The rows of a group lie close to one hidden flat surface of 12 dimensions, which may be shifted away from zero. Surfaces can cross.
Known rows, each followed by its group:
[  0 -12  -8 -22  -1  -3  14  -1  31  18 -19  -1  -1 -47   0   7  25]	F
[  3  -2  -8 -11  16  -8  -1 -15   8  -8  14  -3  -5   1  -9   5   3]	K
[-12  18 -13  -9  -3 -30  12   6   2  -8  10  16  23   7  21  13  -1]	A
[-29 -25   9 -17   4   2  -2   9 -17   4  -9   8   4   0  -1  -3  19]	Z
[ -1  -4  12  -6  -6  -9  -4  -7  -6  -1 -21 -16   1  -6 -26   6   0]	A
[ 18  -5   5  13 -15   3  -8 -17 -10   7 -22 -19 -13   4   2   1   9]	F
[ -1  -8  19  -3   0   7  -8  -4  -1  18  -4 -16   1  15   2   2 -12]	A
[  5  -7  12 -14  20  22  -7   5  14  28   3  -1  11  -6 -10  31  -6]	K
[ -3 -11   6  -3   3 -12   3  14   3  -4  -5  16   9  -5  -1  10   9]	A
[  6  -5  11  12  32  10   6  -6  -2  10  -3   5   1 -13  -1  -8  -5]	K
[-10 -22   6 -13   9 -24 -17   1  12 -24  -2  -4  -6  22  -6   6   1]	K
[ 8  6 -6  2 -3  3  2 -6 -1  0 10 11 -7  6  8  7  4]	F
[ -4 -17 -11  -7 -21 -20  -4   7 -20   0  -5   2  15   5  -4  -5 -12]	K
[ 16  10   6 -18  -2 -23   2  10   3 -24  11  19  -2  -1   7  25   2]	A
[-31  39  -1 -19 -24   8  -8  -5   9 -11   5  -6   0 -16   3  15  -2]	K
[ -9  -9   9   5  -4   3  24  -6 -13   3  22 -12   8 -31  -3 -10  -1]	F
[-11  12  -5  -7  -9  16 -10   8  12  -2   5 -13  -2   5  18   7   1]	A
[-23  29 -13  -9   2 -17  -8   4  -6  -2 -10  -6  31  -1  12   2  -4]	A
[  3   2   3   7  -2  10 -14 -24 -16 -24  12 -17 -21   5  -4   3  -1]	F
[  1  20 -37  13  11  19 -14  -8   5  13 -12  24  -1   7   3   3 -23]	K
[-11   4  21   7  -4   7   1  -8  -1  15   5 -10   9 -10   1   0  -7]	A
[ -8   0   8  19  -6 -14  15 -28 -11 -17  26  -3   0 -23 -13  -2  19]	Z
[ -7 -16  -6  23 -18  12  -8   1  19  12 -32   6  -6   3  -5   3  -8]	K
[ 15 -19 -17 -10 -17 -17   2   1   7  -2   4  -4   4   0 -15  17   4]	K
[ -6 -11  26  23  -8   2 -22 -24 -21 -11  14  -7 -10 -13  13  14  -2]	F
[ 10  -4  -2   0 -20   5  14  -4 -10  11  -4   5  -7  -7   8  -4  -2]	F
[ 13  -9  18   0  20   8 -16   8  -6  29 -10  -5   8  12  11 -10  -2]	K
[ -4   3 -10   5  -9   3  10  -9   0  -3 -13 -17   5  -6 -14   8   9]	Z
[  2 -13   3  -2 -13   3  -8  15   0  -5  -3  -6   1  12  -2   3  -2]	A
[-25 -10  -1  -2 -24   6  10  14 -26  -1   0   0   9   5  -4 -10   6]	F
[ 27   4 -15  -1 -11 -13   7  13 -10   0  -3  17  11  -8  11  20 -19]	K
[ 18   3  -5  -6  22 -11  -1   6 -15  -2  -9  -9  15  -6  -3   0 -12]	K
[  7   0   9   3   0  -3  -3   5 -22 -10  -1   5   0 -17  17   1  -2]	F
[  2   4  16  14  -7  18 -22  -4 -10  -6   8  -9  -5  -4   5   4   1]	F
[-13  -4  -2   7  -5   2  -4  -2   1  10  -3  -8   8   0   4  -2  -9]	A
[ -4  11   2  31  -7   8   2 -11  26 -13  -3  -8  -4  -8 -20  19   8]	Z
[-18 -10   4   2   0  -5   5  -7  11 -15  -4  -7  -3   3 -30 -11  28]	A
[  3   7  14   4  -3  -5  -4  10  -5  -7 -13 -11   4  10  -6   0 -19]	Z
[  0  16   3   0  21 -30   4 -20  12   5   6   8   5   9  -5  -5 -11]	Z
[ 16  12   5   7  -2  -6   3   7   3  -9  19  24 -10  -2  29   5  -9]	Z
[  5   6 -10   8  -6   0 -25  22  11  -5 -16 -12  21   6 -27  -5  20]	Z
[13 -8 -8 -4 -2 11  3  0  7 15 -8 -8 -4 -1 -2  5 -5]	Z
[ -5  18  20 -24   8   3  -9  -1   2   1   6 -17  -3  18  12   8  -1]	A
[  7  -2 -15   6   7 -17 -28 -13   8  -6  -8 -24  14   6 -11  19   4]	Z
[ -1   0  -2  -3   9   0   5 -21   9  -9  17   8 -29  13   7 -17  20]	K
[  9  -7  -4   1  -8  -6   5  -1 -20   3   2   5   4  -4   6  -2   0]	Z
[ 13  -9  -2   4  26 -13  15   5  -2 -10  -3 -13  13  17  -5  10  22]	F
[ 10  -4  -8   8  -4  -6   2  -4   0   4 -13 -10   2 -13   6   1  11]	F
[-33   3  -8 -12  12 -15   0  -1   7  -2  -5   0  14  -2  19   8   0]	A
[  7 -20   8  -1  -2 -16 -15  13  -4  -6   6  16   7   6   4   6  20]	Z
[ -1 -19   6 -11  12   2   3 -20   5   3  13 -16 -10  -8 -13  -5  11]	Z
[ 12  19 -13  10   9  20  -8   0   6  -9  -1 -17   1 -17  -6  -9  21]	F
[ 10   4   4   8 -11   5  -6 -12  -9  13  11  -7   0   6   2   2 -12]	F
[  1   9   8   3   7  12  -9 -22  27  13  -3 -12 -17  -1   1   3  28]	F
[ -1  -9   8  -4 -10   2   5  13   5 -10  -6   1 -15   8   2 -10  15]	K
[ 12   2   1   3  -6 -11  -9  -4 -10   3 -14  -1   9  -4 -10   3 -11]	A
[-14  11 -18   3  -4  16  -5  13   2   7 -17   8   8 -21  15 -10   3]	A
[-39 -19  -5 -42  14  14  -9   5  -2  -4  17   5   2  18 -33  15  -4]	K
[ -2  19  -8  21  -7  -9 -20  -1   2 -14 -12  -4  11  15  -9   2  -3]	Z
[-14  13  -4   2 -16   8  10   3  -9  -8  -8   1 -10   9  -6 -22  12]	Z

New rows, each followed by its group:
[ 13   9   3   1  -8   0   0  13   0 -14  -1  -8   1  -6   9   9   4]	Z
[ 17  -5  17   9  -2   4  16  -4  -8  12  -8 -11  -9  19  -1  -7  13]	F
[  9   2  -1  11   5  -7  -2 -13  17  -4  10 -16   1  -6 -23  -2  11]	Z
[ -7   3  12   4  21   7   9 -13  11 -14  16   0 -15  22  -4   3  32]	F
[ 24  -2 -10  14  -6   6  -3   4 -30 -11  -3 -26   8   9  -8  -1  -9]	F
[ 12 -16 -15   5 -24   9  24  -3 -11  -6  -1 -16 -11  11 -17   1  14]	F
[  7  22  -7  13 -14   1   8  -2  -8 -15   2  -3  -4  -6   9  -4  -2]	Z
[ -7  17 -21  12 -22   2  -5  -7   1   2   1  -8   6  -1   1  -2  -4]	A
[  5   4  15  21   9  -3 -11   5  13  -2  10 -12  19 -18 -12   5 -14]	Z
[-14 -13  -7  -6  11  -7  -9 -10  -4   6   4   7   6  -4   7  -1   9]	Z
[  0 -11  19   0   4  14  20   8  12  -1   8   5 -12   2  -3   4  28]	F
[  7   1  31  27   8 -12   8 -25 -19  15   6   1  -8  22  19  -9  11]	F
[  4   1  -8   1  -9   8   9  -9   5  -2  14   6 -11 -13   3   5   7]	F
[ -4 -13   0  -7  11  19   4  15  16 -11  19  38 -17   8  -2  10   9]	K
[  2  22   0  11   0  13   6  -1  13 -12   9   0 -11 -13  18   4   1]	Z
[ 25 -17   7   1 -12  18  -6  12   8 -10  -6 -12 -21  15 -15  -1  -1]	Z
[ 34 -10  -9   6 -10  11  10  12 -12 -11   2   1  -6  -5   2  15  -3]	F
[  0  14 -11   1  12   1 -15  -1  10  -2   0  16  -8  11   9   6  -9]	K
[ -7 -25  -4   4 -20  20 -18  10 -18   2 -15  19 -16  19  10   5  -8]	Z
[  5  -8 -14   8  -3   4   0 -13  -4   7   1   2   1 -10   1   9  -2]	Z
[ 12  -6  11   1 -10   1  15  -6  -9  13   3   1  -7  -7   7  -2  -3]	F
[ 11  -6   7   9 -12   7   4 -12  -4  13   9  -5  -6   1   1   4  -5]	F
[ 12   9   2  -5 -14 -20   6  10 -11 -20  -8  -5  -1  10  16  16  10]	Z
[  0  -5 -25   5 -12 -18 -10  -3 -26 -13 -11   4   9  15  12  12   8]	F
[  4   4  -6  11 -13   3   0   1 -10   4 -12   4   1   7   0   4 -13]	Z
[  1   3   5   1  -2  23   2  13  12  13 -11   2  -8   5  -4 -13 -16]	Z
[ 13  17 -11  10  13   7  18  -5   0  -1  14  -8   3 -15   0 -16   9]	F
[  8  -4   7  14 -10  -1  19 -12 -15  15  -4 -10  -4  14   1 -12  13]	F
[ -7   1   1  -7  24  -3   6   0  -1 -14   1 -21   7   6 -10  -3  20]	F
[-4 12  8 21 -2 -1 -7  4  4 -9 -2  8  7 -2  4  8 -7]	Z
[ -7 -24   1  26 -34  18  -8  11  -2   6  -1  -2  10 -17   1  18  16]	F
[ -6   2  -7  -2 -13   4   3  -3   8  12  -7   4  -2   0   4   1  16]	F
[ -8 -15   8   2   6  -7  -8  -3   3  -5   9  26  -6  -1  25  21   7]	Z
[ 31 -18   9  -8 -15  -4   6  18  15  -3   0   9 -15  14   8  14  18]	K
[-10   4   0 -11  20 -21  -9 -18   3   6  -4  -2   4  18  -5  -7  -8]	Z
[ 21 -12  -5  -6   4  11  -7  13   3  20  -7   2   2  14  -2   3   4]	K
[ 20  27 -10   1  16  -1  -1  -2   0  -8   4  12  -6   2  17   0  -5]	K
[-24  -1  31  20   0  17 -20  22  12 -10 -12  12  -1   8   1  12 -15]	Z
[ 13  -1 -17  -7 -13 -17   5  -1 -14   2  -3  -2   6   8 -10  -6  16]	Z
[ 12  -9  -2  -2   3 -14  -8   2  -2  10  -5   1   8   8   0   4 -11]	Z
[  4   3   2   5  -7   2  -7   2 -15 -18   1 -20   9 -17   6  11   1]	Z
[ 3  0  4 12 -3 17  6 -1 13 10 -2  7 -7 -5 -2  4 -8]	Z
[  1  15   0  10   2  14  17  11  -9   2   4   3   4 -22   9 -24  16]	F
[  8  -4  -1  -8 -14  12  -6  16  -5  -3 -30  -3 -12  11   1   5  21]	F
[  9  -7  -4 -10   6  -4 -12   4  16  -6  10  16 -18  27   8   4  14]	K
[ 8 -1 -2  6  0  5 -5 21 -3 -5 -6 14  3  1  9 -5  1]	K
[  3  -5  -2  -6   9 -16  -8  -4   5  -1  -2   0   8  -1  -5  18 -13]	K
[ 11 -39  19   6   8  13  13   7   5  15 -21   7 -14  13  -9   2  -4]	K
[ 19   6  -8  14   3  -5  14 -10   1   7   3  10  -3   3  11   5  15]	F
[ -5  29  -8  -3 -15  -5  12  -7 -10  21 -23   4  16 -16   8  11  -8]	A
[ 21   5 -13   5   7 -12  -9 -10   6  11   3   4   0  11   2  -5 -23]	Z
